The first 8 rows are patterns. Each new row is the sum of 2 different patterns, raised or lowered, with some noise. Before adding, each is slid sideways (what falls off one end comes back at the other) and multiplied by a number that may be negative. Names go in the order of the patterns.
In the rows, 128 means zero.
Known rows, each followed by the names of its patterns:
[132 120 125 103 141 172 133 125 128 115 119 113 114 120 126 135 132  84
 143 121 134 138 116 146 137 122 133 135 121 118 128 100 125 132 172 127
 105 119 124]
Z_636
[103 125 135 134 145 122 157 147 115  94 102 133 145 125 130 118 122 155
 124 121 129 147 137 144 131 131 152 138 121 134 131 108 130 128 113 165
 111 128 131]
Z_52
[121 163  94  91 151 126 114 103 146 140 135 115 172 127 121 118 142 132
 125 131 135 127 131 110  84 133 135 165 102 118 115  92 130 120 129 138
  90 141  96]
Z_857
[134  84 132 140  88 136 151 109 153 122 110 136 149 155 129 107 138  98
 146 117 145  84 133 147 159  84 129 134 105 130 157 127 169 133 127 130
 128 142 143]
Z_480
[124 138  98 129 156 134 140 172 123 113 172 128 138 130 102 139  84 172
 112 131 131 124 147 108 140 172 129 132 121 131 145 121 130 106 118 114
 118 113 117]
Z_922
[143 131 135 123 133 147 125  96 172 138 135 128 129 127 128 143 127 148
 124 133 120 122 116 134 129 115 100 143 132 172 128 132 124 132 145 134
 139 130 135]
Z_420
[150 128 131 127 131 138 127 170 110 124 101 138 130 130 104 146 135 120
 159  84 102 109 151 160 125 130 115 117 126 135 172 133 114 161 104 114
 121 140  99]
Z_460
[139 151 137 117 143 124 139 132 101 156 115 132 132 129 111  96 119 126
 172  84 120 131 136 132 134 125 111 137  96 165 108 143 116 118 127 148
 126 133 126]
Z_282

New rows, each followed by the names of its patterns:
[110 112 100  99 136 118 134 121 111 114 115 104 133 111 119 118 119  98
  93 100 111 153  72  80 143 125 116 114 104  98 114  99 133 111 118 100
  99 106 116]
Z_420 Z_282
[154 145 140 133 134 127 175 137 106 180 137 152 164 100 143 158 141 113
 110 123 173 166 176 119 153 115 178 130 111 105 184 148 141 133 150 107
 147 110 129]
Z_636 Z_480
[133 180 116 163 127 150 130 165 138  96 135 179 169 131 157 140 145 131
 112 146 117 182 163 150 113 113 176 138 150 178 138 123 116 120 157 127
 157 143 128]
Z_480 Z_460
[ 96 131  98  87 157 130 116  95 101 131 149  83 185 134 124 102 156 112
 121 117 132 120 116 113  50 143 134 182  87 112 110 115 108 112 129 110
 125 157 108]
Z_857 Z_460
[116 134 109  85 119 118 140 112 133 100 139 129 138 139 133 117 132 120
 117 133 105  95 127  99  94 118 130 111 103 127 121 135 114 165 115 139
 122  85 161]
Z_922 Z_282
[130 127 128 147 136 129  66  85 142  94 167 125  98 134  85 112 123 146
 158  89 119 103  91 174  84 108 108 131 132 131  98 136 133  87 164 149
 115 155 145]
Z_857 Z_480
[ 92 115 108 108 137 105 126 104 120 118 100 122  91  87  97  94  73  93
  99  97 105  87 126 112  95 141 105  94 160  96 138 121  67  78  34 153
 104  98 104]
Z_52 Z_922
[130 100 109 127 115  92  70 124 117 185  85 115 116 124 136 127 123 104
 129 109 146 109 120 111 125 113 100 158 135 124 123 133 124 111 142 114
 141 115 103]
Z_420 Z_282
[120 122 137 102 180  98  80  95 133 131 119  83 147 129 134 162  96 105
 118 155 155 111 155 111  89 117 120 124 128 119 119 100  98 114 157  86
 186  83 139]
Z_922 Z_460
[156 170 127 122 117 155 147 128  85 139 140  93 117 117 113 154 153  86
 128 139 126 128  98 138 105 117 130 118  79 156 116 132  99 125 123  86
 142 163 132]
Z_857 Z_480
[171 168 124 136 156 188 116 152 116 193 143 143 144 144 136 150 156 155
 216 108 158  97 185 161 157 166 149 152 146 127 163 126 187 137 118 168
 179 151 125]
Z_857 Z_282
[117 159 125 115  76 137 121 132 151 104 120 130 109 155 126 154 129 102
 124 166 102 122 156 147 101 106 109 135  69 111 134 153 131 116 115 126
 119 131 123]
Z_52 Z_857
[ 89 103 154 121 127 119 128 111 118 103  86 148  91 117 132 132 132 135
 121 106 118  99 178  99 134 108 105 126 125 114 129 115 124 139 135 113
 152 121 121]
Z_636 Z_282
[119 127 103  98 153 109 124 150 105 101 162 114  88 102 141 137 141 121
 166 135 127 118 131 125 152 117 135 122 120 125  79 123 133 147 104 124
 126  99 145]
Z_636 Z_857
[ 94  62 137 124  84 116 109 110 113 125 112 130 117 113  98 100 125 113
  96  94 118 114  96 109  71 101  83 128 122 104 132  81 109 103 111 140
 127 127 138]
Z_460 Z_282
[146 150 130 171 128 128  82 107 163 128 107 153 126 121 149 141 136 139
 146 173 153 135 133 169 147 124 145 144 115 142 126  94 176 124 158 121
 106 123 122]
Z_52 Z_857
[125 117 154 115 132 168 135 126 126 113  97 127 136 143  94 104 107  80
 123 113 134 112  92 166 100 129 200  87  80 186 124 123 105 120 146 101
 148 155 130]
Z_857 Z_922
[127 184 157 123 153 162 153 148 154 164 150 179 117 104 135 159 180 130
 125 152 119 144 163 120 142  99 175 144 138 178 114 108 165 151 164 131
 155 180 142]
Z_857 Z_460
[137 143 131 200 115 149 123 119 136 126 129 130 105 143 144 191 137 166
 134 133 110 142 166 147 148 145 145 146 153 129 112 124 104 181 155 151
 152 151 142]
Z_636 Z_420
[126 126 146 106 111 133 138 155 115 138 124 134 177 124 125 165 149 137
 126 145 167 147 115 163 131 108 136 161 115 138 134 142 157 135 158  82
 153 145 163]
Z_857 Z_922
[126 140 172 185 159 156 132 152 131 186 173 167 133 173 129 156 143 167
 132 178 172 163 145 164 156 166 189 118 170 120 163 155 155 121 146 152
 146 210  88]
Z_460 Z_282
[124 106 112 135 121 127 139  96 135 162 128 121 178 150 117 151  75 167
 151 121 106 107 127 152 135 148 140 111 132 154 133 126 106 149 132 123
 151 124  86]
Z_480 Z_282
[128 120  91  95 110 130 105 137 107 138  87 149 139 112 106 190 117 108
 170 120 109 128  74 126  88 152 110 114 114 115 168 106 119 186 115 108
 132 109 137]
Z_480 Z_922
[103  95  59 146 126 108 140 142  78 100 104 102 115 109  91 103  62 133
 139 108  98 142 113  73 136 120 112 127  95  94  98 105 125  79 130  80
 109  81 142]
Z_480 Z_922
[ 98 136 132 135 145 123 139  89 124 111 144 106 146 155 121 128 191 116
 134 123 133 138 117 132  79 144 125 145 114 118 127 160  92 127 159 109
 180 186 143]
Z_922 Z_460
[122 146 105 111 168  96 129 104 139  86 173 118 110  99 157 131 118 173
 107  99  96  99 119 121 101 138 116 107 142 115  96  97 172 143 106 135
  93 117 131]
Z_480 Z_460
[115  97 123 121 120  97 124 132 113 128 133 114 110 179 118 109 116  96
 128  79 148  88 128 150 116 128 106 120 143 110 109 107 118 139 117  90
 113 107 111]
Z_636 Z_922
[ 98 159 114 125 141 140 127 168 122 107 109 138 154 128 170 108 121 133
 134 128 132 126 155 150 127 163 114 118 109 156 163 114 137 121 109 163
 124 167 136]
Z_52 Z_460
[120 108 102  68 102 122  75 110 108 108  97 146 109 103 140 106  91 141
 126 112 122  78 116 100 123 155 100 140  98 109 128 137 132 102  64 170
 137  90 133]
Z_857 Z_480
[105 165 119 142 148 107 126 127 139 140 132 124 161 144 115 163  95 123
 120 125 175 120 137 125 124 119 112 158 134 162 116 111 125 132 143 113
 144 115 142]
Z_460 Z_282
[180 167 153 140 134 145 140 172 130 121 131 148 129 147 133 161 155 135
 114 146 134 220 121 149 129 133 165 128 140 144 142 148 146 155 132 169
 161 130  69]
Z_636 Z_420
[ 93 156 125 140 130 151 146 113 103 160 149 139 125 127 145 126 150  99
  88 115 126 121 132 138 147 122 140 151 126 133 196 111 125 157 120 146
 117 104 141]
Z_636 Z_922
[161 104 154 119 150 165 112  82 161 139 133 117 145 151 144 131 178 133
 135 127 156 143 129 147 171 110 139 119 102 148 152 177 110 131 116 113
 143 146 146]
Z_857 Z_420
[151 139 174 149 138 140 163 136 159 154 186 172 137 138 153 159 125 147
 128 151 216 138 150 154 117 141 143 144 156 144 175 168 106 129 123 159
 171 134 165]
Z_636 Z_52
[123 141 136 129 141 134 115 145 106 176 131 116 145 132 131 121 119 117
 118 153 145 155 149 119 115 127 125 138 132 119 142 105 143 117 131 130
 123 143 122]
Z_636 Z_52
[162 114 127 137 115 100 140 114  91 132 149 107 129 104 134 140 127 165
  71 162 111 127 128 109 129  88  82 124 156  92 115 115 140 123 147 129
 121 141 112]
Z_922 Z_282
[114 106  81  90 101  84  79 114  78 139 104 100  76  91  95  98 106  80
  93 111  96  99 106 104 111 104  42 143 105 101 113  97  92  94  97 101
  93  80 112]
Z_52 Z_420
[161 119 162 128 116 127 136 133 112 115 155 181 165 119 134 134 143 141
 116 130 127 143 134 120 111  98 125 130 151  89 130 129 134 152 132 131
 135 112 123]
Z_52 Z_282
[127 106 101 104 130  92 119 149 127 101  65 119 136 123 122 111 137 154
 139  95  44 129 125 124 157 121 137 128 113 143  99 136 161  74 148 139
  88 127 108]
Z_636 Z_857
[110 125 112 112  64 147 127 177 113 127 114 145 121 122 138  99 160 154
 140 110  88 127 136 130 106 158 126  92 121 134  93 140 142 126 130 146
 109 115 112]
Z_420 Z_460
[172 126 120 110 115 119 122 166  93 139  63 142 107 134 104 133 106 109
 137  78  83  82 129 152 102 120  97 107 136 100 164 116 102 144 109 129
 118 130  53]
Z_460 Z_282
[141 199 139 126 141 134 144 142 124 140 160 130 126 121 117 122 139 117
 114 120 146 137 192 136 143 147 106 166 141 145 159 148 142 134 128 137
 113 133 148]
Z_52 Z_420
